The first 6 rows are patterns. Each new row is the sum of 2 different patterns, raised or lowered, with some noise. Before adding, each is slid sideways (what falls off one end comes back at the other) and multiplied by a number that may be negative. Names go in the order of the patterns.
In the rows, zero is written as 128.
Some rows, each with the names of its patterns after it:
[134 148 109 138 140 126 121 124 139 146 123 117 130 103 115 140 123 119
 132 134 174 126 112 152 107 139 145 166 127 107 127 138 143 142  92 106
 119] | q272
[128 135 141 122 140 121 128 121 147  79 115 155 140 109 158 122 143 138
 104 116 127 118 180 108 119 124 111 120 121 134 124 141 118 126 120 123
 141] | q170
[139 115 140 127 113 120 114 132 127 119  89 143  91 147 143 119 125  96
 143 122 106 128 135 146 121 125 121 134  85 128 109 135 117 138 140 146
 130] | q964
[143 125 163 105 102 123 135 115 150 139 104 149 132 139 128 147 151 122
 148 116 132 125 166 128 120 151 111 159 148 141 172 128 128 105 103 103
 123] | q445
[136 101 151 134 132 134 134 112 129 118 165 119 110 143 150 130 131 137
 108 148 122 154 129 131 142 160  99  97 109 143 148 147 135 111 116 114
 123] | q566
[106 135 140 120 132 135 154 143 123 165 120 120 136 130 122 120 153 144
 136 150 137  70 151 112 109 124 119 138 119 115 106 107 157 152 131 143
 119] | q938

New rows, each followed by the names of its patterns:
[109  93 103 125 137 145 112  93 138  67  97 121 107 101 130 118 169  77
 106 147  79 104 126 146 105 111  95 130 108 130  78  77  78 145 158 108
 111] | q272 q566
[130 110 126  78 116 114  90 118  86  94 106  69 105 113 127 124 138 105
 103 113  84 120 166 123  86 117 100  85 136  80  98 116 120  96  97  84
 107] | q170 q445
[173 174 170 161  99 173 188 133 141 160 181 162 170 173 156 125 162 157
 137 118 214 200 186 164 147  87 169 156 152 167 157 160 174 126 135 132
 180] | q566 q938
[115 146  92  69 115 102 133 118  82  56 106 124 109 107  93 104  98  60
 107 121 154 131 124 118  76 102  90 125 131 120 111 170  90  84 156  73
 115] | q272 q445
[149 144 146 101 111 165  93 182 133 118 134  71 160 140 147 170 177 167
 124 145 109 173 133 149 124 164 114 145 181 144 140 142 131 137 122 138
 121] | q964 q445
[152 216 110 176 147 151 145 163 148 145 187 145 143 134 148 172 151 159
 112 112 125 133 150 115 164 128  86 144 157 121 157 155 123 141 131 141
 118] | q445 q938
[105 137 126 174 119 123 102 118 104 112  82 130 109 131 109 121 123 125
 120 138 113 113 168 122 156 100 105 110 137 146 125 124 141 127 132  82
 102] | q964 q566
[131 122 151 107 117 123  72 151  92 105 125 106 114  96 108  98 104 128
 155 115 138 103 102 112 113  97 116 110 142 114 112 148 115 118 113 115
 112] | q964 q938
[105 160 167 148 115 142 112 114 158 160 119 142 151 122 122 137 124 162
 148 158  86 119 145 104 162 127 117 120 101 135 138 140 154 165 116 130
 147] | q445 q938
[187 143 152 167 148 174 186 181 165 134 166 167 156 162 126 144 149 153
 144 158 138 179 169 150 154 141 181 151 134 160 149 168 161 153 145 168
 135] | q272 q964
[119 108 155 116 158 116 113  99 125 117 160  85 142 151 131 110 106 117
 120 159 128 139 130 119 158 112 128 132 118 131 135 130 129 116  91 132
 142] | q170 q566
[117 147 155 138 157 119 104 140 142 133 158 130 115 142 127 145 121 157
 151 132 133 170 149 107 153 152  99 160 103 150 176 156 170 146  85 134
 123] | q170 q445
[165 137 159 159 116 100 109 135 152 141 148 112 122 132 132 148 105 157
 147 165 130 167 108 121 130 171 145 108 153 170 139 131 130 123 155 136
 151] | q964 q566
[ 96 149 148 143 138 105 116 111 124 170 146 107 137 126 173 152 160 151
 112 171 117 129 136 170 140 121 141 123 172 152 166 182 127 139 122 111
 113] | q272 q445
[ 85 122 117  94 105 105 113 134 129 112 130  77 102 105 131 104 128 129
 148 128 120 134 117 109 111 109 101 116 135 121  91 144  91  87 142  97
  99] | q964 q938
[144 113 116 118 113 174 130 118 145 109 144 135 137 120 147 130 150 131
 121 147 153 105 103  97 139 136 136 138 105 121 114 126 118 137 153 111
 124] | q170 q566
[115 150 165 139 121 108 111 137 143 148 155 132 137 150 113 121 147  81
 110 168 141 124 132 128 160 129  93 119 131 114 198  97 125 109 115 123
 113] | q170 q566
[141  93 126  84 122 116 110  94 134 140 127  98  98  96 113 130 131 116
 151 114 121  91 123  90 118 101 123 134 134  84 132 101 115 104 116 124
 115] | q170 q566
[148 141 156 180 140 144 158 117 132 139 157 108 145 160 130 162 149 138
 113 142 187 119 152 135 149 139 111 156 128 184 171 193 152 140 163 142
 147] | q445 q566
[118 130 154 205 162 168 123 141 118 129 132 116 153 161 139 149 164 135
 154 131 181 141 163 142 204 124 134 160 126 190 121 173 164 144 152 158
 119] | q964 q566
[169 107 144 150 139 183 133 171 163 159 164 147 175 158 151 139 181 127
 134 180 137 165 167 165 224 150 138 156 112 140 164 200 147 157 131 144
 160] | q272 q445
[142 146 138 111 161  94 145 117 156 146 143 162 144 141 143 152 148 129
 140 118 147 156 147 166  98 154  85 134 132 124 144 103 176 113  95 133
 147] | q964 q445
[114 122 122  91  99 111 119 103 150  75  84 138 128  90 132  56 127 133
  66 117  93  82 126  91 119 104  84  88  86 149 127 124  93  89 121  93
 111] | q272 q170
[158 176 145 101 164 167 126 132 155 176 145 139 137 120 193 169 175 167
 145 140 180 143 124 142 167 188 176 150 172 133 134 157 159 127 161 176
 167] | q566 q938
[114 142 129 123  95 167 119 155 164 136  75 131 125 111 111 123 147 137
 113 111 104 159 124 137 128 127 107 145 151 134 136 143 149 153 129 160
 117] | q964 q938
[156 145 132 147 124 128 159 114 152 105 133 142 132 166 120  93 157 111
 105 108 127 135 126 112 147 113 161 138 140 127 108  96 126 123 133 118
 132] | q964 q938
[146  96 142  99 112 165 123 128 130  78 136 122 136 126 144 134 124 109
 117 144 114 148 110 103 117  92 119 134 132 148 146 138 100 173 118 119
 134] | q170 q445
[129 132 139 122 147 122 119 128 114 171 155 147 134 177 134 121 139 149
 118 149 146 143 153 178 134 142  99 162 142 135 173 160 156 153 150  84
 167] | q170 q938
[118  76 129 131 104 100 107 119 102 136  92 131  58 106 132 108  75 159
 140 137 112  80  88 108 124 164 115 110 108 123  93 105 112 107 116 123
 109] | q170 q566
[184 143 178 141 131 168 155 183 142 148 170 145 135 138 151 159 157 150
 172 185 172 127 150 156 119 138 141 133 176 152 151 167 123 173 156 156
 167] | q170 q964
[128 154 137 148 120 112 129 149 126 172 140 123 153 152 143 127  93 143
 185 103 188 112 108 106 139 180 128 131 138 124 168 141 148 132 124 150
 161] | q272 q964
[131 107 116  99 119 131 141 127 120 129 150  95 145 105  93 132 112 121
 118 117 107  98 135 146 130 134 132 113 124 137 121 125 129 116 136 125
 137] | q272 q938
[153 132 142 142  80 191 112 101 147 100 145 139 151 106  88 148 159 144
 151  88  91 126 143 139 110 144 166 141 118 157 134 141 129 118 126  98
 135] | q272 q938
[149 138 159 104 158 148 128 118 132 148 134 165 134 143 126 138 142 123
 129 127 159 176 136 113 149 129 169 161 134 135 134 157 160 122 133 131
 120] | q170 q566
[ 80  86  86 106  97  90  83  84  97  82  99 106  71 101 100  95  71  97
 104  81  63 121  61  88  54  83 125 104  86  86  36 133 112 100 103  86
 107] | q272 q170
[128  97  94 108 149 121  85  99 108 123 120 121 121 123  74 135  83 116
 105 120 124 145 118 135  79 134 124  90  95 100 119 108 119  70 132  64
 134] | q964 q566
[150 178 173 160  99 182 144 150 186 148 158 138 154 132 145 157 148 163
 136 153 119 139 164 123 167 129 142 128 166 163 127 157 188 146 159 131
 146] | q170 q445
[ 84 121 103 116 115  90 119 117 117 110  76 103 126 130 126 137 126 104
 109  74 137 144 117 130 138  89 107 144  93 107  70 120 113  81 137  97
 113] | q272 q445
[184  92 148 133 123 132 128 100 102 119 147 105 107 115  85 112 127 103
 108 101 129 113  94 105 123  66 121 113 137 106 108 135 109 100 112 101
  93] | q566 q938
[134 140 132 198 172 149 149 156 157 131 136 140 164 153 169 159 125 129
 166 172 147 138 152 146 144 161 142 162 130 151 141 142 120 172 183 162
 144] | q170 q566
[ 84 125 146 128 104  72 139 119 102 112 140  87 109 117  79 126 117 103
 113  74 131 129  81 137 137 102  81 109  96 110 130  98 120  72 108  99
  83] | q170 q566
[ 77  98  30  93  89  58 120  90  73  61  56 117  95  79  86  82 125 102
  96  76  77 101  83  82  80  92  88  71  74  83 101  86 112  84 108 103
  78] | q272 q170
[ 84 126  90 107 106  91 138 122 120 131 106 110 120  69 113  80  96 106
 129 108  69 102 124  90 107  96  89 122 107 106 140 116 135  89 127  78
  91] | q964 q445
[110 176 151 157 161 177 156 144 166 132 174 164 162 183 143 151 134 127
 137 138 167 149 178 125 169 151 137 134 182 135 137 154 145 174 161 166
 173] | q170 q445
[118 139 108  89 155  82 109 134 159 108  90 113 105 134 118  93  89 102
 122 151  66  97 110 118 116 115 124 112  95  85 103  90  78 134 108 101
 118] | q272 q566
[138 146  72 143 127  85 117 159  89 114 111 105 133 101 110 133  39 141
 137 114 131 129 135  92 110  97 110 110 179 102 126 139 118 113 112 120
 140] | q170 q938
[125 131 120 120 152 151 140 175 108 139 120 129 131 137 161 138 149 141
 165 118 104 145 136 130 118 185 143 153 143 147  69 140  97 110 114 129
 128] | q964 q938
[147  74  75 103 110 149  90 139 117  95  98  96 108 126 120  85 164 108
 135 100 132 115  92 104  97 101 117 121 112 114 130 113 127 122 127 177
  95] | q964 q445
[124 158 108 127  79 169 142  95 170 100 140 110 139 189 129 122  92  92
 137 146 149 121 141 125  91 108 132 122 152 126  87 155 140 134 148 155
 138] | q272 q445
[158 116 149 100 142 130 134 102 108 127 132 143 134 137  81 119 101 131
 126 115 153 146 131 139 121 127 128 107 146 105 117 137 137  98 138 104
 122] | q964 q566
[140 146 164 180 165 165 119 136 111 139 145 178 139 155 167 164 144 141
 131 168 121 147 151 136 156 156 153  94 152 113 153 159 190 132 139 183
 155] | q964 q938
[145 128 113 124 130 110  94  95 146  92  93 191 118 137 140 130 108 131
 121 159 142 142 106 127  87  82 107 152 131 124 131  98 105  83 102 136
  63] | q566 q938
[ 62 105 107  64 115  62  69  88  40 104  96 124 108 158 115  64  91  78
  95 126  93  84 128  88  90 128  36 110  93 101  98  81 109  70 109  83
 107] | q170 q445
[105  96 107  73  74  79 101 122 105 131 112 101 113 106  99  86 130 143
 120  96 144  81  86 129  92  94  92 124 103  94 126  97  65 122  93  62
 101] | q445 q938
[135 160 139 139 145 150 157 168 138 126 162 125 179 167 155 166 126 177
 143 139 151 179 125 137 178 162 138 155 148 155 169 124 150 164 160 203
 144] | q170 q964
[140 103  92 132  91 129 133 153 143 150 125 139 129  83 158 170 131 124
 143  94 132 149 125 125 116 138 128  91 115 100 150 137 144  94 115 128
  96] | q445 q566
[105 116 121 114  84 154 138 138 102 115  61 105 158 139 113 149 106 161
 106  95 108 109 106 178 101 121  85 113 128  97 102 115 126  98 136  96
 125] | q170 q566
[ 98 135  91 141 100  79 119 109 140 143 150 126 120 118  92 139 142 138
 123 142 114 115 152 101 120 111 138  78  95 145 118 124 137 124 104 132
 114] | q170 q445
[136 112 158 157 168 166 191 167 146 172 129 134 192 145 132 162 127 151
 165 128 133 127 172 155 134 166 131 149 156 164 115 155 166 151 178 123
 165] | q445 q938
[ 96 151 142 138  93 148 154  96  94 123 108 115 203  95 152 125 137 139
 107 111 172 180 171  93  86 114 112 159 162 138 127 133 153 102 104 115
 131] | q566 q938
[134 147  89 139 105 134 115 163 135 134 147 122 138 149 136 145 121 115
 116 112 104  92 146  96 167 124 104 119 106 129 137 119 112 150 142 127
 124] | q964 q445
[147 155 117 125 133 138 111 135 123 143 119 131 120  93 149 108 161 124
 133 104 153 112  85 129 112 125 132  94 115 121 134 142 152 116 131 133
 102] | q445 q566
[146 126 133 120 131 145 142 134 159 123 125 142 125 155 116 162 143 120
 137 134 137 136 143 115 175 127 162 131 139 135 143 103 110 110 150 140
 144] | q964 q566
[128 136 158 120 156 173 157 178 158 146  78 138 108 118 146 123 168 117
 109 115 125 153 175 149 130 144 120 150 147 144 157 139 174 143 136 167
 156] | q445 q938
[ 93 130 101  92 114  88 118  94 104  93  92 101 115 118  97 145  84  90
  99  99 106  98 125 118 103 126 104  54 115 101  44  86 111 114  78 113
  75] | q170 q938
[125 132 112 119 132 145 109 129 128 113 100 104 118 106 198 108 148 110
 140 146 100 153 114 137 140  66 107 126 138 162 174 131 106 142  93 146
 131] | q445 q938
[110  81 117  87 153 143  92 115 101  81 161 101  96 111 105 128 116 110
 139 120  92 117 109 103 117 133 130 132 126 128  50 131  90 111  61  90
 144] | q170 q938
[176 126 157 166 149 191 127 137 151 105 157 171 182 178 191 172 182 163
 116 198 169 175 168 199 141 137 186 146 166 159 138 129 134 169 155 164
 166] | q272 q445
[147 133 139 111 102  94 118 122 119 119 125 111 138 123 139  91 108 121
 110 125  93 144 107 124 134 112  34 157 122 114  99  87 108 104 119 105
 108] | q566 q938
[151 161 128 147 126 171 147 115 159 116 133 142 125  90 140 120 166 154
 147 140  48 170 112  95 128 135 161 120 118 109 121 117 152 120 155 115
 124] | q964 q938
[ 86 142 131 138 126 129 109 130  85 158 102 113 132 149 134 138 130 112
 135 124 144 115 125 127 153  92  87  81 148 123 153 137 105 111  90 130
 128] | q964 q566
[187 156 145 165 144 190 175 190 141 161 145 149 172 128 173 157 162 153
 141 119 157 154 138 156 115 165 157 124 155 111 163 164 119 168 152 160
 185] | q445 q938
[ 87 122 104 151  93 129 105 122  84  77 107 108 126 136 108  83  82  97
 100 118  77 152 106 122 102 121  85  99  85 137  88  99 111 127 114 113
 118] | q964 q566
[175 113 144 177 165 138 153 132 118 176 125 162 135 145 141 152 125 106
 136 154 163 132 152 135 117 145 119 134 114 129 148 150 162 164 151 147
 125] | q445 q566
[ 70 128 140 111 124  85  76 116 147  75 136  89 112 125  97 167  74  99
 127 102  86  77 133 120 113 117 151  39 139  77  88  86  75  94  89  76
  92] | q964 q938
[122 167 140 140 139 181 166 146 161 155 165 153 159 184 138 139 141 131
 133 154 162  95 193 106 103 132 136 139 158 140 103 143 167 173 147 175
 153] | q445 q938
[158 172 182 135 183 110 150 146 174 173 133 161 191 115 106 110 163 168
 167 146 161 131 147 135 158 112 161 138 147 141 161 119 146 144 187 147
 122] | q964 q566
